The rows of a group lie close to one hidden flat surface of 9 dimensions, which may be shifted away from zero. Surfaces can cross.
Some rows, each with its group after it:
[  6  12  13   3  16  -6  -8   5   8  -9  -3 -12  -8  18  -3 -13   7   0
   1  -4  10]	j_170
[ 23  20  18  -7  14  -6  -1  -1   6 -24  -3 -20  -4  21 -16 -16   3  -2
   6   8  -5]	j_359
[ -4 -15   9  27  11 -17 -32  14   9   2 -10   0 -21  18  12   6  -2 -19
  -2  16  33]	j_828
[-19 -12   6   1  -1   5   9   6 -17   6  -7  -4   9  -9  12   6  11  -8
  -3  28   2]	j_828
[ 18   9  -7  21 -22  -3   1  -2   8  -1  -2  -5 -13  12  -9  -3 -12 -12
   1  28  11]	j_187
[ 30   1 -14   7   3 -15  -8  -3  13  26  -4  -3 -11  14   9  -5   2   2
  14 -16  12]	j_672
[-22 -21   6  16   8   9 -34 -14 -33  14  -5 -25 -18   3 -33  -4  11 -26
  -7  -6 -13]	j_359
[-13   7   7 -16   8   9  15  24 -14 -23  14  29   5  -5  18  -7  13  40
 -29 -27   8]	j_187
[-13  -1  -9   6   2  13   6 -11   8   8   7  -5  10  -6 -17   4  21 -12
 -12 -16  -8]	j_828
[  2   9   9  -7  -2  -5  -2  10   3 -19  -7 -15  -5  17  19 -18   6  17
  11   4  11]	j_187
[ 18   6  18 -14 -28 -16 -21  15  -1 -43 -11  -1   7  15  -4 -13 -17  31
  12  -4  23]	j_170
[ 14  10  -4  33 -18  -6 -12  -2  34   9  -4   7 -20  19   5  19 -27 -16
   0  10  33]	j_672
[ -9 -15 -20   0 -31   9   6   5  -4   6   6   3  26 -16 -12  -9  23  15
  -9 -26   6]	j_828
[ -3 -16  11  18 -11  -4 -21   6  -4  -6 -15  -8   2   3  -3   7   5 -17
  -4  25  18]	j_672
[  4  -7   4   3   7   0 -12 -10   5  -1  -5  -2   2   4  -7   7   9  -9
  -4 -16  -8]	j_359
[ -9  12   9  14  -3  20   7   4 -15   7  -9 -35  -4  14 -11 -22  36  -2
 -20   8   9]	j_547
[-10 -15  18 -21  -5   5 -12   3 -27 -29  -3 -12  29  -8 -34 -10  27   3
 -12  -9 -14]	j_547
[-15   0  -4  10 -34   8   6   9   1   8  -4  17   6  -7   8  18 -23  14
  -7   2  25]	j_672
[  1  -5 -10   0  -1  -3  -5  -5  -9   9   2   8 -16  -5  16   1 -17   2
  14   3  -7]	j_187
[-10  -3  12  15  -9 -14 -26  24   7  -8  -6   3 -12  16  10   1 -18   7
   1   6  43]	j_547
[-12   6   2  -2  13   2  -3   7  -8  -5  16  20 -19   3  -6  -1 -11  11
 -16 -17  -3]	j_547
[-11 -28   4  15   2 -12 -29  10  -8   4 -10  -5  -4   5  12   0  11 -12
   6   9  19]	j_828
[-20   2   6  -4  13  10  20  -8  12  15  -5 -18  22  -7  -7   5  21 -21
   2  15 -11]	j_828
[ -7   5  -2  -3 -18   3   3  -1  11  -5  -8 -21  11   3   9 -11   6   4
  19   8   2]	j_187
[ -6  18  16   3  -5  18   7   1  -5   9 -17 -42  10  18 -13 -16  28   0
 -11   3  15]	j_547
[ 19 -11 -19   9 -17  -8   9  -4   9   6   2   8   9  -9   6   1   5 -11
   7  20  -2]	j_170
[ -3  37   7   0  -4   0  12  16  -4  -8 -11 -15 -43  24  66 -26 -29  41
  22  24  24]	j_187
[ 17  -3 -13   2   1  -4   5  -5   9  15   2   1   4  -2  -2   0   9  -8
   4  -1  -3]	j_170
[-22  -4   9  -4   2  -1 -24 -15  18  22  -8  -6   4   0 -13  24 -28  -2
  21 -49   3]	j_359
[-11  17  -6   6  14   6  11  -9  36   5  15   1   6   4 -24   4   3 -11
  -4 -21  -3]	j_547
[-16  15   5  12   1  17  27  -2  30   0   4  -4  23   1 -17  11  21 -19
 -18  16   9]	j_359
[-20  -2  14 -20  11   6   4  -3 -11 -16   4   2  22 -14 -21   8   0  -2
  -6  -6 -20]	j_547
[  3   1 -11  -4 -32 -13   1   4  17  -6 -13 -20   5   3  36 -17 -11  15
  43  18  10]	j_187
[-15  20  -3  -5 -10  23  35  -1  -8   3  10   5   7  -9  -7   1   4  13
 -21  -4  -6]	j_359
[-23   2 -40  13 -14   7  31  -8  15  15  16   2  -9 -14  32  -7   1  -5
  18  21 -12]	j_170
[-16  -7  15 -23   0  19   5   1 -44 -12  -5  -1  15 -16   0  -1  12  17
 -15  -1 -18]	j_359
[ -4  12   6   7  12   5   6   5  -5  -4   6   3 -15   7  -4  -4  -1   2
 -16   8   4]	j_547
[-26  10 -17  11   0  16  43  -5  19  20  12   7   8 -16   5  12   4 -18
  -4  27 -11]	j_547
[ 34  12 -14  16  24 -22   4 -12  52   3   3  13 -20  14  34   9 -10 -20
  22  16   2]	j_359
[  9  -2  -7 -15 -20   7   4   2 -12 -24  11   4  25 -12 -32 -17  19  18
 -11 -26 -13]	j_547
[-18  -1   3   0   5   8  -6  -7   6  -9   5  -5   5   0 -19   2   8  -5
  -4 -17  -9]	j_672
[-11  10  -3  18  -6   6  -4  -2  18  -9  10  12 -18   7  -6   9 -20  -2
  -7  -8   8]	j_672
[-16   0 -26  13  -4  -1   1  -8  11  13  14  22 -31  -8  28  11 -35   2
  15   0  -6]	j_672
[-15  -8   3  -5  32   4   7 -20  12  14  -6   4   5 -11  25  22   9 -15
   6  -6 -21]	j_359
[ 24 -10 -20  -3   2 -22   4  25 -14  12   3  -9   3   9  11 -43  40  17
   1   6  18]	j_170
[-18 -13  -4   5  -4   4  -7   5  -9  -6   5  -1   9  -8 -14  -9  19  -2
  -9  -7  -2]	j_547
[ 34   6   1  16 -15  -1  10  17   1   8  -6  -2   4  16 -11 -13  30  -1
 -29  12  35]	j_672
[ 24  -4 -10   1   0 -18  -4   2  17  14  -2   2   2   4   8  -4  -3  -2
  17  -1  11]	j_170
[  2  -4  -1  -8 -12  -1   1   8 -18  -7  -3   4  -4  -7  14  -6  -7  18
   4   6   2]	j_170
[  5  -3  -7  13  -8   0   4  16 -23 -19  10  10 -16   3  -3 -20  14   8
 -25  17   6]	j_547
[ 41   4  -6  -2   6   2 -14  -4 -37  -6  20  27 -37   5 -29  -5 -20  17
 -28 -30 -19]	j_187
[  1  -5 -35   8 -15 -14  28  17  19   0  20  22   9 -16  21 -14  13   2
   6  28   8]	j_672
[ 47   0   2   1   7 -16  -1  17  -6  19  -2  20  -4  12   0   2   1   6
 -19   2  24]	j_170
[ -5   5   3   0  25   3  21  -3  -3  10  -4 -11  -7   0  16   2   6 -23
   2  42 -14]	j_828
[ 21  -9 -11 -11  -2  -7   3   1  -7  18  -1   2  16  -4  -6 -10  20  11
   2 -17   0]	j_170
[-22  11  -2 -10   9  13  32  11 -22  20   1  -2   0 -10  25  -6   6  13
  -9  16  -1]	j_828
[ -3  -4 -35  25   6   7  27 -13   5  34  13  19 -25 -16  37  15  -8 -27
  -1  45 -16]	j_170
[ 15  -3  23   3  22  -1 -17  -8 -12 -23  -9  -8 -10  10 -16   6   2 -22
 -13  24 -12]	j_828
[  1   7   2  11  10   5  -2  -2   0  35  -8  -4 -16  11   9  10  -2  -2
  -8 -11  15]	j_672
[ 18 -18 -11 -12  23   4  -2 -25 -16  -2   2  -9   2 -10   3  -8  33  -9
   6 -12 -47]	j_359
[ 20 -12  -8   8  -2  -8 -14   4 -19 -10   1  11 -26   3  15  -7  -4  -3
  -4  21  -1]	j_828
[ 14   7  25   5  28   7  -5 -12 -17 -19  -6  -5 -15   8 -18  10   1 -25
 -20  26 -20]	j_828
[ -2   3  10 -15   4  -1  -7   6  -3 -16   0   6   6   0   0  -4  -1  21
  -4 -28   3]	j_187
[ 30  11 -20  12 -10  15  36  11  -8  26   9   2   9   5 -12 -22  47   9
 -39  -7  16]	j_672
[ 15   3  11  -2  10  -9  -5  -1   3  -8  -5  -8   1   6  -1   1  -2 -12
   6  18  -2]	j_828
[ -3 -10 -15   1  18  19   4 -17 -32  11  16   1 -16 -11 -12  -5  20  -7
 -18 -13 -39]	j_187
[  8   8   1  24 -35   5   8  22  13 -22   2  13  12   6 -14   1   9   0
 -28  24  39]	j_672
[ -5 -11 -19  22  -5  -1  11  -3   8   7   5  -2  -3  -5   8  -4  18 -28
   0  36  -6]	j_187
[ -3  -8 -17 -10   1   3  10 -20  -1   5   3 -17  17 -19  -1  -9  18 -11
  23   3 -38]	j_359
[ 1 -2 -6  4 -2  3 -2 -5 -9  1  2  0 -7 -1 -5  0  3 -1 -5 -4 -6]	j_359
[ -6  -5  -6 -13 -29   7  25  13  -5  23  -4  19  38 -21  -1  15   2  19
 -11 -10  18]	j_170
[  5  15 -12  -2 -39   2  17  12  16  -3   8  20   9  -3   0   4 -25  29
  -2 -15  22]	j_187

New rows. What belongs after each?
[-28  -9  16  10   6  -2   2  21   4 -18 -10  -1  10   2  24   1  22 -12
  -7  43  24]	j_187
[ -2  -1 -46   6  14   0  28   0  -2  28  23  -9 -18  -4  26 -39  35   7
   9   0 -20]	j_170
[-24   5   8  15  25   1  -7  -9  33  47  -9 -11  -8  12  11  27 -16 -22
  14 -15  19]	j_672
[-24  12 -10  -9  14  12  15  -5  -4  12  20  16 -12 -12   1   7 -17  14
  -3 -31 -18]	j_547
[  2  14  -5  -7 -16   9   2 -15 -14   9  -6 -25 -13   4   2 -13 -17  11
  18  -5 -15]	j_187
[ 13  24 -10  19 -37  14  16  -5  -3   1  -7 -34 -13  14  -4 -25  -4  -2
   9  35   4]	j_187
[ -5   8  16   4   0   4  -1  12  -2 -13  -6  -1  -4  10  -6   2  -1   2
 -15   8  16]	j_187
[-22  20 -30  21  10  15  30  -5  21   1  22 -18 -20   8  13 -34  32  -5
  -1   8 -12]	j_170
[ -5  10  -2   1 -12   8   6  -5  11  -1  -2 -13  10   3 -11  -3   4   3
   2  -6   2]	j_187
[ 20  -4 -12   0   3 -21  -3   7  18  13  -1  -5   2  10   6 -15   9   0
  18  -3  11]	j_170
[ -4  -8  -3   6 -19  -3 -11  -1   1   4  -3 -10   3  -2 -14  -3  -6 -10
   8   4   3]	j_359
[ -8  -4  -1  -7  -3 -10  -6   2  17  14  -7  -6  11  -2  11   2  -8   3
  24  -6  12]	j_170
[-22  -7  -7  -5   5  17  18  -4 -26   2   9  -3   7 -19  -6  -6  19  -7
 -12  11 -25]	j_547
[ 38  10   2   2  25 -16  -1   9  19  28  -1   1   4  21 -17  -9  22  -3
 -10 -23  24]	j_170
[  3  14  -7   0   0   0  29  29  11  29   6   7  20   5  -5 -14  27  18
 -21 -14  38]	j_170
[ -7  -1  10  -6   8   1 -14  -5 -19  -2 -10 -15 -12   4   7  -7  -6   4
  10   0  -6]	j_187
[ -5 -11 -37   5 -27 -11  -4   5  16   5  23  29  -5 -13   8  -7 -21  26
  18 -40   3]	j_547
[  9   7  18  11  23   4 -10   7 -13 -19   4   0 -20  20 -19  -8  17  -7
 -32   4   4]	j_187
[  0  -2 -20   6   8 -13   2  -9  30  29   2   1  -9   2  27   6 -14 -10
  29   0   2]	j_170
[ 24 -10  15   0  10  -9 -10   8  -8   5 -12  -2   9   8  -9   5  16 -13
 -11  12  13]	j_170
[ -7  21  11   6   7   8   4  10   4   0   2   2 -14  14  -5   0  -9   8
 -15  -9  19]	j_547
[ -1  -9  -1  -9 -11   0 -15   2 -24 -32   9  12 -12  -7  -6 -13 -10  22
  -2 -10 -13]	j_672
[ 26 -10 -18   8 -37  -2  10 -15  31   2  -3   9  37 -18 -15  21   1 -22
   7  13  -5]	j_170
[  1   9  10   1  24 -15  -8  15   9 -12   6  19 -28  17  33   0 -16  16
   1  -4  19]	j_187
[ 11   6 -17  -3  -5  -5  12   7   2  10   9  -1  -5   3   8 -22   9  19
   5 -11   4]	j_170
[  4  -6 -14   8   3   5  16  -1 -13  19   4  11 -10  -9  16   5   3  -7
 -11  23  -7]	j_170
[-31 -15 -17  11  17 -12   3  -6  10  29   4   6 -13 -13  36  12 -12 -17
  25  21  -7]	j_672
[ 17 -13 -41  -9 -42   7  26 -19  11  11  10   2  42 -31 -15  -6  21   2
  11 -14 -27]	j_170
[-40 -22   7   2  -1   5   5  22 -38   6  -2  33 -11 -22  38  23 -21   2
 -16  39  13]	j_187
[-12 -18 -17  11 -23 -19 -26   2  34   2   2   3  14  -1  -1   0 -10  -2
  27 -20  22]	j_547
[ 11   0  -5  13  14  -3  -3  -2  10   9   2  -6 -10  12  -6  -6  19 -15
  -5   1   5]	j_672
[ 59  15 -23   4   3  -8  17  -5  17  25  14  24 -10   6  -7   3  -6   6
 -15 -19   1]	j_170
[  5  11 -13  10  -7  -3  13  11   5   1   9  22 -25   4  23   0 -19  16
  -4   8  14]	j_187
[ 36   1 -16  11 -19 -17  -1   8  28 -25   7   4   5  12  -3 -18  14   1
   4   7  12]	j_187
[ -1 -27  18  -5  -9 -12 -37  -4  -1  -2 -10   8  22 -10 -38  26 -15 -19
   3 -16   1]	j_187
[ -1  -8  27 -20   5 -12 -42  -3  -6 -14 -18 -29  10  14 -25 -10   1  13
  19 -38   1]	j_547
[ -5   0  -6   5   5   3  10  -7  23  17  -1 -14  21  -1 -12   0  23 -15
   3  -8  -1]	j_170
[ -1  35  -1  17  25   9  17  -4  39   7  18   4 -17  19 -17   3  -4  -8
 -15 -14   7]	j_547
[ -2  -1 -19  14 -16   5   6   7  -8   4   7  -4 -10   3   4 -17  14   8
  -8   3   8]	j_547
[  2 -13 -27  15 -20   1  -6  -5 -12  14   8   1 -20  -4  -2  -6  -9  -8
   6   8  -5]	j_359
[ 15  18   4  11  10   3   9 -14  24  -7   3   4  -5   8 -16  16 -10 -25
  -8  11  -7]	j_828
[-10   6  10  21   8   9  -1   7  -3   5  -7 -18 -14  15  -4 -10  19 -11
 -17  14  18]	j_547
[ -4  -5 -14  -5 -17  -5   3   2   7  -9  10  12  12 -11  -8  -3  -3   9
   5 -10  -3]	j_547
[-24 -19  15 -20 -12   9 -21   2 -33 -12 -11 -21  29  -9 -28 -14  29  18
  -7 -37  -9]	j_547
[ 10  -3 -21  15   3  10   7  -4 -33  10  15  15 -38  -4  10  -6  -7  -1
 -17  16 -18]	j_187
[-23  -3 -12  29 -49  18  12   0  16  30  -8  14   6 -11  14  36 -27  -3
  -8  12  34]	j_672
[ 36  11 -12   3   4   1  20   8 -16  17  11  23 -13   4   4  -5   3  17
 -26  -5   8]	j_170
[ 17  20   1   4  -7  -3   1   6  11 -18  -3 -20 -16  24  19 -27   4  15
  12  12  11]	j_187
[ 10  21 -13  26 -24 -12  16  13  44 -11   7  15 -13  14  23   0 -25   3
   8  31  35]	j_170
[ 18  -4  -2  12 -15 -14  -6  16  10 -22  -1   9  -1   9   4  -5   1  -1
  -2  25  23]	j_187
[ -7  16  15   0   6   9   6  11 -12 -14  -5 -11 -14  12  17 -14   1  16
  -7  10   9]	j_187
[ -3   9 -10  17  -2  -3   3  -7  25 -11   3  -8 -13   6  11  -6  -2 -14
  14  22  -1]	j_170
[-23  -4   2  -1   4   0  10  11   7  15   0   6  14  -6  13   5   2  -1
   0   8  16]	j_672
[-29  21  24  -7   5   6  15  31   2 -20  -6   9  -6  10  42  -5  -5  34
 -13   4  35]	j_187
[-33   4 -10   5  33  -1  15   6   4  42   3  -6 -22   3  37  -4   3  -4
  10   4   8]	j_170
[-13  10   8   3  -1  15  18  12   9 -16   7   6  23  -1 -15  -2  32   7
 -32 -10  13]	j_187
[  4  -5 -10   9 -31  -2  21  16   1   1   0  17  12 -12  14   7  -2   2
  -9  32  23]	j_170
[ 28   9 -10   4  30 -11   5   7  -8  24   9   9 -38  15  20 -10  -5   6
  -4  -1   6]	j_170
[ 13  -5 -19   8  -3 -11   5   0   2  13   1  12 -16  -2  28   1 -11  -3
  12  23   3]	j_170
[  1   0  -8  -1  10   5  21  -9   9   4   3  12   3  -8  23   8   8  -4
  -1  11 -12]	j_359
[-10 -20 -13   9 -28 -22 -16  15  17  -1  -3  11   6  -6  17   2 -19   1
  25  13  27]	j_547
[ 25   9  -9  35 -21  -2 -11  -4  24   2   0   3 -21  19  -9   6 -12 -12
  -7   7  25]	j_672
[ -8  18  -3 -13  -1  19  12  -7 -26  11   7  -1 -22  -2  10  -7 -22  29
  -2 -22 -16]	j_187
[ -3   1   1 -13   7  -1 -10  -4 -25   5  -4  -5 -24   0  25  -9 -21  19
  17 -10 -11]	j_187
[ -5  27   1  14   6  15  15  -8  32 -14   8 -18   6  17 -24 -10  23  -9
 -13 -14   0]	j_170
[11 12 11 -3  1 -3 -2  1 17 -9 -3 -5  2 11 -9  1 -8  0  3 -3  8]	j_359
[ 39  -3 -22  17 -23 -28  -8   9  40 -11   5  17  -7  11  15  -5 -15  -2
  21  17  24]	j_187
[  1   2  -7  21   8  10   7  -9  17  10   5   7  -1   1  -2  11  15 -20
 -16   2   2]	j_359
[ -2   0  -3  -7 -27  -7  12  21   0   6  -4   1  21  -3  15 -12   6  28
   5   1  30]	j_828
[  4  21   3   4 -14  16  26   5  29  -8   6  20  25  -2 -10  15   6  12
 -27 -16  18]	j_359
[-21  13 -23   5   0   6  40  19  21  46  14   0  18  -5  10 -13  27  13
  -9 -16  25]	j_170
[-14 -12   3  -2 -11   2  -9  -2  -3  -6  -3  -4  13  -7  -9   1   5   0
   4  -9  -1]	j_672
[-11   9  -4  -2 -17  10   7   6   1  10   3   0   1   0   0  -3  -8  21
  -2 -17  11]	j_547
[-23  11   7  11  22  10   5  -1  20   9   6   1  -4   6  -4  13   3 -12
 -13  -9   5]	j_187
[-21 -20  25 -27  -8   0  -6  16 -36 -11 -22 -20  33 -13   5  -8  23  11
   3  16   5]	j_828
[  6 -25 -24  -9 -18   4 -18 -27   0  15   4  -2  23 -18 -27   1  16   3
  12 -63 -30]	j_359
[  5   6  21   1  16  -4   2   8  -9 -20  -4  -6  -8   9  -3  -3   2 -15
 -11  41   3]	j_547
[-28  -5   1   8  13  19   4 -10 -34  16  -3 -19 -15  -9   3  -2  11 -17
  -9  20 -24]	j_187
[ 12   7 -25   2 -10  -5  11  -3 -13   8  11   4 -30  -4  19 -16 -21   7
  17  22 -15]	j_359
[ -6  13 -10  20 -22  21  14   6  -4  16   0 -25  -1  13  -7 -26  34   9
 -20  -5  18]	j_547
[  8   5  -7  -3   6   0  -2 -10  -5  -6   5  -4 -18   4   9  -9  -3   4
   8  -5 -20]	j_170
[ 23  -3 -17  13 -35  -9  -3  -2  10  -3  -2  -5   1   3  -4  -9  -8 -10
  13  27   8]	j_187
[  4  -3   7   3 -11  -5  -4   1   8  -5  -8   1   7   0   4  11  -8  -6
   6  13   7]	j_170
[ 14  -7 -19   9   6  -7  -4  -2 -12   2   6   4 -24   3  10 -13   4  -1
   0   8  -9]	j_672
[ 12  -8  -6   5  -7   5  12  -1 -18   2  -1   9   0  -8   1   5   8  -9
 -13  22  -7]	j_170
[-23  10 -13   5 -11  14  17 -21  30   1   5  -4   8  -9   2  10  -8  -9
  15  -5 -15]	j_170
[  4   2 -16   9  -5  -2   2  -9   6 -14   7  -6 -16   3  11 -12  -1  -4
  13  14 -16]	j_170
[ 29   9  10 -13 -19 -13 -24   1  -4 -13  -7   1  -9  10 -12  -3 -35  23
  15 -24   6]	j_187
[-14 -18   8  -4  -3   1  -5  10 -23 -15  -3   6  10 -11   5   0  11   5
  -9  13   2]	j_187
[ -1   0  10 -11 -11  13   4 -11 -10  -1  -7  15  10 -16  -4  30 -26   3
 -10  -2 -10]	j_170
[-13 -13 -15   0 -17  -2 -12  -1  10  -8  13   5  19  -9 -24  -7  14   6
  -1 -34  -4]	j_547
[  8 -17 -16  18 -17  -9 -36  12  -1 -23  13   2  -9  15 -29 -29  27  14
 -13 -43  17]	j_547
